The rows of a group lie close to one hidden flat surface of 5 dimensions, which passes through zero. Surfaces can cross.
In the rows, zero is written as 128.
Some rows, each with its group after it:
[ 92 131 157  73 146 147 104 135 153  79 140 106  99 236 131 140] : R
[127 112 118  98 101 164 109  61 160 130 128 109  72 207 145 172] : C
[180 141 104 149  81 151 128  76 140 189 111  98 135 152 150 140] : X
[171 133 141 157 135 132 132 171 166 150 102 119 171  95 111  94] : C
[ 63 130 150  84 156  99 205  70 131  97 143  87  95 113  90  96] : X
[175  91 116 160 124 131 150 132 159 159 103 139 116  54 105 128] : R
[164 104 123 136 139 126 121 167 137 133 125 150 116 102 120 136] : J
[147 136 115 126 108 129 143  90 118 155 130 113 125 138 140 133] : C
[100 129 123  82 130 142 114  92 133  99 158 120  91 196 142 148] : X
[148 146  97 132  89 129 138  66 102 166 135 116 127 145 153 143] : R
[102 140  97 109 121  88 150 108  32 120 183 155 115 101 151 143] : J
[143 164  86  70 115 125 134  78  89 124 218 137 129 177 165 137] : J
[ 97 155  99 141 108  90 190  57  75 146 152 125 155  44 123 106] : R
[149 113 138 107 130 159 136 102 198 133 113  92 105 169 114 124] : C
[106 105 141 118 167 125  84 210 121  72 142 179 119 126 125 142] : X
[175  73 116 158 127 107 159 150 116 159 104 150  85  56 112 152] : X
[138 101 133 175 103 129 139 114 125 168  67 113 100 105 123 149] : J
[ 61  94 164  85 196  96 164 169 126  55 148 144  81  90  81 112] : X
[116  83 136 126 161 103 161 152 131 110 127 149  85  59  91 131] : R
[ 76 132 163  94 168 122 102 184 120  63 143 136 123 179 123 123] : R
[125 174 133 141 131 102 154 145  95 140 134 121 193  92 125  78] : C
[112 136  97 125  98 111 133  76  62 140 153 136 107 141 159 159] : C
[ 89 121 152 146 130 121 142 118 128 125  88 107 121 116 111 118] : J
[117 113 144 184 120 114 126 153 102 147  71 137 136  78 117 129] : J

New rows, each followed by its group:
[ 95 167 119 120 121 125  98 125  91 109 154 139 163 162 157 128] : X
[143 132 131 128 130 145 114 138 153 131 130 125 145 145 130 119] : J
[109 136 116 128 111 130 104 111  98 122 135 144 127 146 148 146] : C
[ 94 139 120 126 125 109 124 122  81 112 145 147 123 125 141 139] : C
[151 147 100 151  99 131  90 130  84 149 136 154 152 143 167 151] : X
[186  66  96 125 136 110 146 162 104 139 153 174  62  73 123 171] : J
[146 149 125 137 118 128 143 123 132 150 124 109 159 122 131 107] : C
[192 108 106 111 135 143 115 151 153 134 159 152 113 132 135 142] : J
[123 151 109  96 123 121 133  99 102 121 173 125 131 151 148 130] : J
[100 124 132  89 143 143 107 125 146  89 150 129 106 185 129 140] : X
[171 174 131 150 105 151 123 114 163 170 112  91 198 149 135  89] : C
[156 104 136 129 147 115 164 148 144 136 119 121 115  85 104 117] : C
[ 67 132 149 114 166 101 172 126 134  89 146 129 145  64  88  83] : R
[ 75 165 123 114 109 150  73  97 117 102 143 128 151 201 160 137] : C
[139 127 160 152 124 164 105 135 198 139  77  98 151 152 115 113] : J
[143 118 149 145 134 122 183 108 171 152  94  88 133  80  92  95] : X
[117 109 126 170  98 109 147  95  90 161  81 117  99  98 131 153] : J
[158  88 119 166 140 106 151 176 118 147 112 169 116  24 105 130] : R
[152  80 149 147 157 119 163 168 164 131  98 131 100  61  88 118] : X
[ 82 133 138 172  95 109 148  79  83 156  70 105 121 110 132 137] : J
[116 100 153 160 131 127 136 143 149 135  72 117 108 101 102 129] : J
[176 122  91 160  87 128 159  68 116 188 120 125 124  82 136 140] : R
[ 82 136 117 123 132  90 137 122  47 107 156 157 117 105 143 141] : C
[141 124  89 112  86 124 137  62  81 152 152 127  84 163 162 174] : X
[155  53 116 116 132 133 147 117 141 132 122 140  25 119 116 180] : C
[132  74 159 131 171 117 167 170 179 112 103 123  96  65  73 108] : X
[179 102  90 145  87 138 127  90 104 179 119 137  86 135 156 180] : C
[114 129 142  79 143 122 190  77 163 124 142  73  96 149 102 108] : C
[134  96 133 139 115 136 143 107 145 147  89 106  86 127 118 144] : J
[ 83 161 144 117 140 109  93 170  70  92 146 148 156 163 147 123] : R
[110 158 128 136 130 112 114 152  86 116 148 150 173 110 141 110] : J
[111 148 120 145 122 112 110 153  78 123 136 148 154 116 145 126] : R
[145 157 119 172 115 131 111 151 124 152 111 142 197  83 133  99] : R
[127 101 157  78 186 148 126 173 211  77 148 127 109 145  91 107] : J
[120 134 166 171 120 160 106 136 190 143  54  95 163 141 115 104] : J
[139 118 152 142 141 116 203 102 175 152  87  80 133  67  82  85] : X
[198 131 117 130 111 126 190  83 156 191 117  78 129 116 120 106] : C
[ 64 142 141 100 151  94 172 107 103  94 147 113 127 111 110 101] : X
[123  86 168 168 142 136 129 158 173 130  54 115 109  95  93 125] : J
[136 111 149 167 112 149 117 128 175 152  64 104 130 126 116 127] : J
[ 79 195 127 113 115 126 103 106  94 109 156 121 187 176 155 105] : X
[ 56 154 156  73 166 144  91 137 156  56 162 122 137 203 124 111] : X
[173 129 108 115  92 160 127  66 162 164 130  99 108 188 145 148] : J
[ 85 150 143 112 150 107 151 127 109 101 147 121 149 118 119 100] : C
